The rows of each matrix lie in a flat space through zero, up to rounding. After each matrix: how many dimensions does the smallest such space have?
In the rows, 128 means zero.

[[106  80  68 198  51 127  80  76 146 172  15  85 189  72 210 154 144  85]
 [ 80 119 121 139 113 135 160 145 100 159 102 108 142 101 162 165 127 121]
 [ 68 121 124 136 115 137 173 155  89 164 105 106 141  98 165 174 126 122]
 [198 139 136 114 148 118  79 101 171  84 162 156 109 166  80  74 129 137]
 [ 51 113 115 148 101 139 177 154  83 179  84  95 153  83 185 188 128 115]
 [127 135 137 118 139 129 138 137 123 124 143 133 120 134 118 127 125 134]
 [ 80 160 173  79 177 138 217 199  71 131 195 139  92 141 101 156 113 157]
 [ 76 145 155 101 154 137 199 182  78 143 161 127 111 125 125 162 118 144]
 [146 100  89 171  83 123  71  78 162 138  65 111 162 107 163 121 140 102]
 [172 159 164  84 179 124 131 143 138  84 204 164  87 176  62  89 120 155]
 [ 15 102 105 162  84 143 195 161  65 204  56  77 168  59 216 216 129 107]
 [ 85 108 106 156  95 133 139 127 111 164  77 101 156  92 177 163 132 111]
 [189 142 141 109 153 120  92 111 162  87 168 156 106 166  79  80 127 140]
 [ 72 101  98 166  83 134 141 125 107 176  59  92 166  79 194 175 134 104]
 [210 162 165  80 185 118 101 125 163  62 216 177  79 194  40  61 122 157]
 [154 165 174  74 188 127 156 162 121  89 216 163  80 175  61 101 116 161]
 [144 127 126 129 128 125 113 118 140 120 129 132 127 134 122 116 129 127]
 [ 85 121 122 137 115 134 157 144 102 155 107 111 140 104 157 161 127 122]]
  2

[[107 135 135 124 117 128 133  97 141 120 144 130 119 150 136 144 164 133]
 [135 121 128 125 130 145 112 117 125 107 115 133 138 124 127 120  98 139]
 [135 128 148 127 109 165  81  66 116  72 132 149 159 121 106 109  76 162]
 [124 125 127 107 115 174 109  89 129  84 152 126 144 115 114 107 100 131]
 [117 130 109 115 136 118 165 165 140 159 149 104 107 124 136 132 167  92]
 [128 145 165 174 118  69 115 109 116 152 103 161 128 160 128 161 158 168]
 [133 112  81 109 165 115 185 226 144 182 113  88  95 114 158 129 149  71]
 [ 97 117  66  89 165 109 226 228 174 199 141  67  63 140 183 154 225  44]
 [141 125 116 129 140 116 144 174 122 155 124 116 124 110 125 120 122 107]
 [120 107  72  84 159 152 182 199 155 151 134  79  97 113 159 120 146  65]
 [144 115 132 152 149 103 113 141 124 134  52 149 125 152 157 149 105 161]
 [130 133 149 126 104 161  88  67 116  79 149 145 157 118  99 108  90 154]
 [119 138 159 144 107 128  95  63 124  97 125 157 141 152 122 140 128 170]
 [150 124 121 115 124 160 114 140 110 113 152 118 152  81  94  86  72 112]
 [136 127 106 114 136 128 158 183 125 159 157  99 122  94 115 107 132  82]
 [144 120 109 107 132 161 129 154 120 120 149 108 140  86 107  91  86 100]
 [164  98  76 100 167 158 149 225 122 146 105  90 128  72 132  86  60  76]
 [133 139 162 131  92 168  71  44 107  65 161 154 170 112  82 100  76 166]]
  4

[[ 83 153 114  96 149  71  91 142 144 139 111 140 109 140 111 127 150 182]
 [153  99 147 164 156 138 174 123  92  70 136  65 154 144 160 116 122 186]
 [114 147  79 108 180 164  67  58 225  92 170 163 202 132  80 139 144 119]
 [ 96 164 108  93 116  96  80 193 175 211 104 158 100 159  80 133 158 147]
 [149 156 180 116 129 141 141 153 120 201  85 121  85 137 151 152 148  90]
 [ 71 138 164  96 141  41 157 159  48  70  78 101 178  82 168 144 159 192]
 [ 91 174  67  80 141 157 109 141 168 136 154 136  81 160  57 105 138 131]
 [142 123  58 193 153 159 141 121 154 109 114 120 170  74  74 112 159 141]
 [144  92 225 175 120  48 168 154 103 137 107  76 120 132  41  86 137 176]
 [139  70  92 211 201  70 136 109 137 110 109  83 110 153  89  73 116 222]
 [111 136 170 104  85  78 154 114 107 109 129 116 132  72 207 147 105 137]
 [140  65 163 158 121 101 136 120  76  83 116 142  92 179 186 141 104 127]
 [109 154 202 100  85 178  81 170 120 110 132  92  65 132 187 114  90 104]
 [140 144 132 159 137  82 160  74 132 153  72 179 132  98 105 124 197 123]
 [111 160  80  80 151 168  57  74  41  89 207 186 187 105  28  82 149 129]
 [127 116 139 133 152 144 105 112  86  73 147 141 114 124  82 175 146 113]
 [150 122 144 158 148 159 138 159 137 116 105 104  90 197 149 146 158 164]
 [182 186 119 147  90 192 131 141 176 222 137 127 104 123 129 113 164 140]]
  14

[[147 124 114 137 107 137 164 104 135 138 140 140 104 120 159 132 125 143]
 [124 160 212 130 188 136 124 101  78 129 177 133 159  92  76  86 107 213]
 [114 212 106 153 143 115 115 133 153 129 117 124 117 152 130  94 165  80]
 [137 130 153 136 132 137  98  81  79 132 179 135 125 107  88 134 113 140]
 [107 188 143 132 147 122 104 149 166  99 137 118  93 153 119  96 113 110]
 [137 136 115 137 122 143 157 112 139 112 141 135  92 131 157 120 120 107]
 [164 124 115  98 104 157 191 142 147 107 122  96 125 129 138  76 108 147]
 [104 101 133  81 149 112 142 180 142 109 109 118 163  88 120 149 124 133]
 [135  78 153  79 166 139 147 142  99 151  92 103 182 109  60  82 112 166]
 [138 129 129 132  99 112 107 109 151 168 138 135  97 133 114 142 109 178]
 [140 177 117 179 137 141 122 109  92 138 110 126 162 169 140  86 185  92]
 [140 133 124 135 118 135  96 118 103 135 126 113 143 150  96 111 136 110]
 [104 159 117 125  93  92 125 163 182  97 162 143 104  93 186 203 129 143]
 [120  92 152 107 153 131 129  88 109 133 169 150  93  82  97 152  84 140]
 [159  76 130  88 119 157 138 120  60 114 140  96 186  97  75 114 118 125]
 [132  86  94 134  96 120  76 149  82 142  86 111 203 152 114 166 178  79]
 [125 107 165 113 113 120 108 124 112 109 185 136 129  84 118 178  94 184]
 [143 213  80 140 110 107 147 133 166 178  92 110 143 140 125  79 184 131]]
  9

[[130 135 119 137 127 131 124 132 120 126 122 126 120 137 133 113 132 128]
 [135  84 115 123 129 141 146 127 118  95 167 107 108 126 144 133 146 129]
 [119 115 106 118 132 132 119 109 181 101 138 149 115 129 147 151  82  91]
 [137 123 118 114 143 118 133 130 147 123 153 128 125 118 130 152 131 132]
 [127 129 132 143  91 145 120 104 122 141 108 134 142 121 141  94 115 116]
 [131 141 132 118 145 113 129 140 134 138 132 130 133 125 115 146 134 139]
 [124 146 119 133 120 129 112 115 152 133 110 147 132 130 136 122  99 109]
 [132 127 109 130 104 140 115  95 166 126 127 148 133 115 155 119  92  99]
 [120 118 181 147 122 134 152 166  22 147 106  83 136 145  90  93 200 180]
 [126  95 101 123 141 138 133 126 147  83 157 124  97 138 149 143 117 109]
 [122 167 138 153 108 132 110 127 106 157  77 138 141 141 122  85 123 128]
 [126 107 149 128 134 130 147 148  83 124 138 101 124 133 112 126 167 154]
 [120 108 115 125 142 133 132 133 136  97 141 124 106 141 135 140 121 116]
 [137 126 129 118 121 125 130 115 145 138 141 133 141 108 131 139 124 129]
 [133 144 147 130 141 115 136 155  90 149 122 112 135 131 103 124 166 161]
 [113 133 151 152  94 146 122 119  93 143  85 126 140 139 124  84 125 124]
 [132 146  82 131 115 134  99  92 200 117 123 167 121 124 166 125  65  79]
 [128 129  91 132 116 139 109  99 180 109 128 154 116 129 161 124  79  87]]
  5

[[ 46 133  72 151 118  49 128 140 141 159  38  85  72 157 125 125  96  87]
 [133 113 175  95 153 129 120 138 118 102 143 107 148 118 126 135 154 148]
 [ 72 175  96 134  55 132 143 105 143 171 116 149  89 113 138 128 110  60]
 [151  95 134 132 174 109 123 153 121 108 115 110 146 149 116 127 140 177]
 [118 153  55 174  85 119 139 123 134 171 101 157  99 148 133 113  88 102]
 [ 49 129 132 109 119  77 133 144 138 138  76  86 100 132 120 138 143 106]
 [128 120 143 123 139 133 131 124 137 118 132 124 133 122 121 137 143 135]
 [140 138 105 153 123 144 124  91 144 134 136 143 110 119 137 128  95  91]
 [141 118 143 121 134 138 137 144 126 120 139 136 149 130 117 132 156 164]
 [159 102 171 108 171 138 118 134 120  94 151 114 156 122 124 134 149 162]
 [ 38 143 116 115 101  76 132 136 139 151  71  91  87 131 126 134 127  83]
 [ 85 107 149 110 157  86 124 143 136 114  91  80 119 133 117 140 147 132]
 [ 72 148  89 146  99 100 133 110 149 156  87 119  83 130 131 130 102  72]
 [157 118 113 149 148 132 122 119 130 122 131 133 130 136 129 124 109 134]
 [125 126 138 116 133 120 121 137 117 124 126 117 131 129 132 125 127 130]
 [125 135 128 127 113 138 137 128 132 134 134 140 130 124 125 130 138 129]
 [ 96 154 110 140  88 143 143  95 156 149 127 147 102 109 127 138 123  80]
 [ 87 148  60 177 102 106 135  91 164 162  83 132  72 134 130 129  80  62]]
  5

[[139  68 152 167  81 169  81 141 154 122 170 163 123 129 150 169 126 109]
 [ 68 181 144 111 131  80 120 155 146 178 153 133 136 177  63  75 167 130]
 [152 144 153 111 127 149 118 116 115 150 142 198 118 127  99 117  54 152]
 [167 111 111 145 131 123 138 107 153  42 154 176 160 142 132 110  74  50]
 [ 81 131 127 131 119 139 202  70  88 145  95 111 156 136 147 100 127 111]
 [169  80 149 123 139 204 168  89 121 119 100  68  91 102 117  88  53 164]
 [ 81 120 118 138 202 168 141 120  91 108 123 134 189  82 135  93  97 148]
 [141 155 116 107  70  89 120 149 133 142 119 115 140 102 134  90 120 201]
 [154 146 115 153  88 121  91 133 103 142  79 135 120 145  94 120 112 139]
 [122 178 150  42 145 119 108 142 142 126  65 126 155 146 126 147 158 160]
 [170 153 142 154  95 100 123 119  79  65 170 110  98 117 118  56 116 149]
 [163 133 198 176 111  68 134 115 135 126 110 155 185 120 120 183 127 130]
 [123 136 118 160 156  91 189 140 120 155  98 185 148  96 148 153 151 143]
 [129 177 127 142 136 102  82 102 145 146 117 120  96 117  96 112 153  58]
 [150  63  99 132 147 117 135 134  94 126 118 120 148  96  98 157 125 107]
 [169  75 117 110 100  88  93  90 120 147  56 183 153 112 157 161 163 141]
 [126 167  54  74 127  53  97 120 112 158 116 127 151 153 125 163 129 116]
 [109 130 152  50 111 164 148 201 139 160 149 130 143  58 107 141 116 189]]
  16
